There are 5 ways to turn a row about zero (a turn may also mirror it). The second row of each pair is the first, turned, with some noise. The first 45 pairs use one turn. New pairs use 2 turns, one after the other, and a turn may come again.
In the rows, 128 means zero.
Known pairs, each followed by its turns in order:
[125 176 143  76 135 147  90 143]
[106 122 132 146 133 126 108 206] : j_2

[129 168 130 124 140 121 116 145]
[119 133 138 122 154  97 152 125] : j_54

[162 158 158  91  97 146 106 143]
[159 105  99 152 106 131 177 159] : j_498

[118 112 155 128 132 109 130 131]
[122 108 147 124 121 148 135 121] : j_358

[147 129 100 160 123 122 136  53]
[ 68 146  80 148 119 142 130  90] : j_971

[123  99 129  91 129 137 169  87]
[116 166 143 150 117 157  81 116] : j_971

[137 126 144 144 141  94 203 142]
[134  83 111 127 131 134 201 127] : j_358

[134 127 126 130 142 102 147 193]
[148 145 131 165 140 129 173 159] : j_54

[131 138  53 126 125 110 125 119]
[132 104 110 109 105 114 193 141] : j_2

[ 95 168 151 124 126 129 105 133]
[118 119 132 125 144 165 107 166] : j_2

[110  77 152 131 144 136 116 126]
[157 137 109 130 140 113  82 134] : j_971

[141 131 119 121 124 151 126 119]
[118 107 123 143 128 143 127 134] : j_498

[169 101 125 116 123  53 135 111]
[114 186 163 153 135 180 124 108] : j_54

[137 173 120 121 106 203 174 157]
[113  66 130  98  85 181 148 157] : j_498

[ 90 143 123 122  98 192 127 134]
[153  64 130 105 130 156 108 144] : j_498

[188 130 138 100  81 140 162 134]
[135 119 176  95 138 178 125 170] : j_54

[139 168 132 166 152 106 119 122]
[ 76 141 129 129 135 108 161 114] : j_54

[185 123 124 127 144 125 139  53]
[ 92 127  88 156 133 187 110  86] : j_971

[122 119 136  82 196 125 182 146]
[178 114 143 180  92 127 188 134] : j_358

[145 104 134 145 144 146 143 139]
[108 141 139 122 147 150 132 146] : j_498

[143  91  96 118 128 123 134 129]
[ 97 139  97 130 153 141 121 115] : j_498

[131 129  97 167 203 125 198 156]
[186 191 116  57 144 110 145 114] : j_2

[203 123 145 138 139  58 133 137]
[137 113  79 114 125 214 151 137] : j_358

[134 138 159 154 156  75 143 129]
[118 102 117 145 142 176 165 106] : j_358

[159 133 171 159 169  85  97 135]
[123 107 107 147 126 199 122  84] : j_358

[135  85 170 114 108  91 107 144]
[171 153 148 131 107 164 148  95] : j_54

[120 118 193 163 132  93  92 121]
[188 119  87 151 145  96 141  95] : j_971

[112 122 128  95 130 148 148  66]
[ 93  78 128 142 140  85 109 136] : j_498

[130 112 114 129 129 107 126 113]
[112 139 128 121 123 146 139 138] : j_358

[148 137  96  79 133 110 118 144]
[128 130 147 137  99 103 161 167] : j_2

[120 156 101 117 146 153 128  99]
[126 107  93  98 116 116 126 158] : j_2

[141 123 144 149  95 132 149  76]
[110  92 128 112 136 116 103  79] : j_2

[124 123 107 159 128  82 153 127]
[106 140 112 110 141 148 180 118] : j_358

[145 114 139 128 161 103 144  93]
[ 96 125 147 157 123 153 115  99] : j_54

[137 145  70 153 152 137 111 177]
[136 134 135 127 123 195 129  77] : j_498

[121 175  53 108 176 102 124 123]
[111 111 139 142 101 134 133  30] : j_498

[106 168  63 130 100 130 127 103]
[114 185 120 118 181  92 135 147] : j_358

[118 141 112 138 140  84 150 138]
[111 154 113 155 159 137 144 130] : j_54

[118 117 140 159 155  53 123  53]
[144 185  48 163 121 141 150  85] : j_971

[203 105 149 146 140 137 137 112]
[ 92 158 130 127 138  70 120  86] : j_2

[ 78 119 116 115 140 119 132 104]
[147 111 121 112  90 163 120 131] : j_2

[105 154 107 123 117 152 122 203]
[132 107 175  83 130  99 152 173] : j_971

[157 128 136 179 120 140 148 133]
[118  96 114 102 113 115 122  91] : j_971

[147 136 121 112 130 169 129  79]
[108  97 151 104 122 124  80 126] : j_54

[130 129 130 120 103 161 163 121]
[103 126 165 133 117 121 102 114] : j_971

New pairs. What belongs after each?
[120 115 123 135 185 113 116 166]
[185 145 109 142 111 133 124 154] : j_971 j_358

[110 127 125 143 176 150  98 183]
[ 79 122  99 138 156 146 101 173] : j_358 j_358

[171 109 107 104 135 107 119 128]
[130 106 114 120 142 176 120 142] : j_971 j_498

[ 91 133 132 128 139 139  53  53]
[ 84 174 145 143  53 134 161  89] : j_498 j_54

[ 87 106 124 150 131  95 103 138]
[130  83 150 127 118  89 126 153] : j_358 j_498

[ 98  87 135 134 122 129 122  99]
[130 112 101 165 134 140  94 126] : j_54 j_498

[106 128 142 126  53 127 133 113]
[109 109 153 116 153 177 138  79] : j_971 j_2

[ 89 120 135  90 130 126 141 139]
[107 158 110 120 121  96 142 107] : j_54 j_2

[102  96  98 118  77 137  84 121]
[110 127  82 123  79 158 111 163] : j_2 j_54

[140 115 203 126  94  74 112 194]
[102  53 123 185 140 119 100  65] : j_2 j_358

[157 136 142 153 118 107  83 123]
[112 141 109 163 107 146 103 160] : j_971 j_54

[159 178 110 191 126 136 160 130]
[130  93 154  93 154  88  72 123] : j_498 j_358

[203 104 117 162 137  53 131 113]
[ 31 118 134 135  86 129  89 153] : j_971 j_971

[137  94 116 136 126 111  91  74]
[182  87 140 103 124 142 116 122] : j_358 j_498

[102  76 144 131 143 128  93 132]
[164 100 118 131 123 101 107 174] : j_358 j_498

[159 112 148 116 140 139 121  78]
[144 165  98 108 141 125 113  89] : j_2 j_54

[119 132 133 143 144 192 133 197]
[161  53 163 132 108 133 119 156] : j_498 j_54

[128 118 131 159 113 131 118 101]
[103 139 147 151 123 116 133 153] : j_54 j_971

[185 137 136 125 116 122 139 137]
[109 110 129 106 114 146 111 169] : j_358 j_971

[ 79 105 126  53 123 122 138  75]
[158  53 143 104 142 142 128  66] : j_358 j_358

[105 125 152 121 108 126 130 105]
[156 123 111 127 115 139 139 148] : j_498 j_971

[142 156 203 121 183 119 154 125]
[141 153  82 138 139 113 126  44] : j_358 j_2

[131 116  88 133 149 161 172 158]
[156 139  77 126 138 164 151 156] : j_2 j_358

[122 153 109 166 168 102 107 116]
[150  92 122 129 173 111 101 148] : j_2 j_54

[121 128 149 203 115 129 119 137]
[185  70 139 121 121 119 144 133] : j_54 j_2

[110 152 145 125 129 132 151 107]
[116 115 129 130 114 141 153  99] : j_358 j_358

[167 196 134 203 183 203 128 102]
[137 166 137 205 190  41  82 119] : j_2 j_54

[138 142 160 117  98 169 139 143]
[119 154 136 157  91 108 153 108] : j_2 j_54

[132  92 106 146 146  98  94 131]
[128 119 173 165 106 129 125 108] : j_498 j_498

[128  86 102 116 132 127 115 170]
[139 157 112 177 121  99 137 143] : j_498 j_358

[151 103  75 132 126  70 108 122]
[ 99 128 116  82 157  79 167 118] : j_54 j_54

[100 149  94 140 130 127 130 110]
[150 110 145 100 130 145 126 152] : j_971 j_2

[176 128 172 104 149 147 133 116]
[135 131 138 115 160  99 133 188] : j_54 j_498

[114 126  73 118 124 138 138  87]
[148 142 152 102 122 117 185 123] : j_358 j_971

[118 164 183 203 140 160 119 143]
[109 155 160 180 188 106  78 139] : j_498 j_2

[ 62 127 118 203 101 140 116 115]
[187 123 115 197 156 135 171 140] : j_498 j_498

[111 176 190 143 130 111 125 113]
[126 176  83 123 105 144  97  91] : j_358 j_2

[105 112  82 112 131 142 153  98]
[148 149 133  87  85 120 136 117] : j_358 j_498

[157 152 154  75 142 149 115 105]
[133 129  92 100 109 139  96  79] : j_358 j_358

[130 121 138 154 134  96 103 157]
[121 105 101 126 106 105  95 135] : j_358 j_2

[134 153 130 130 130 156 144 137]
[159 108 122 123 115 145 128 137] : j_498 j_54

[156 119 114  95 136 120 144 168]
[ 85  93 131 104 117 125 112 117] : j_498 j_498

[143 129 157 121 124 135 113 104]
[135 143 109 143 138  96 139 144] : j_2 j_971

[107 137 101 121 142 112 125 148]
[140 121 142 131 159 133 144 149] : j_971 j_54

[157  78 139 134 174 128 127  76]
[102  82 103 154 146 170 103  91] : j_54 j_2

[130 129 136 132 118 156 119 128]
[138 125 108 142 123 126 139 144] : j_358 j_971

[131  93 119  97 103  96 134 139]
[142 102 183 132 125 136 116 128] : j_358 j_971

[201 163 174 127 130 133 119 175]
[108 146  74 166  99  67 161 105] : j_358 j_2

[ 53 115 152 203 139 135 135 134]
[121  95 137  85  76 179  80  90] : j_358 j_2

[ 84 163 161 127 111 157 161 118]
[155 148 112 130  62 101 136 115] : j_54 j_2

[131 136 186 131 124 146 133 125]
[112 104 143 127  94 117 141 168] : j_54 j_358

[127 130  53 129 134 126 127 138]
[158 138 108 143 188 123 147 141] : j_358 j_358

[110 100 127 173 125  77  94 124]
[123  90 123 139  63 129  89 118] : j_54 j_498

[157 158  97 118  97 123 203 128]
[146 145 142  70  83 176 129 145] : j_358 j_971

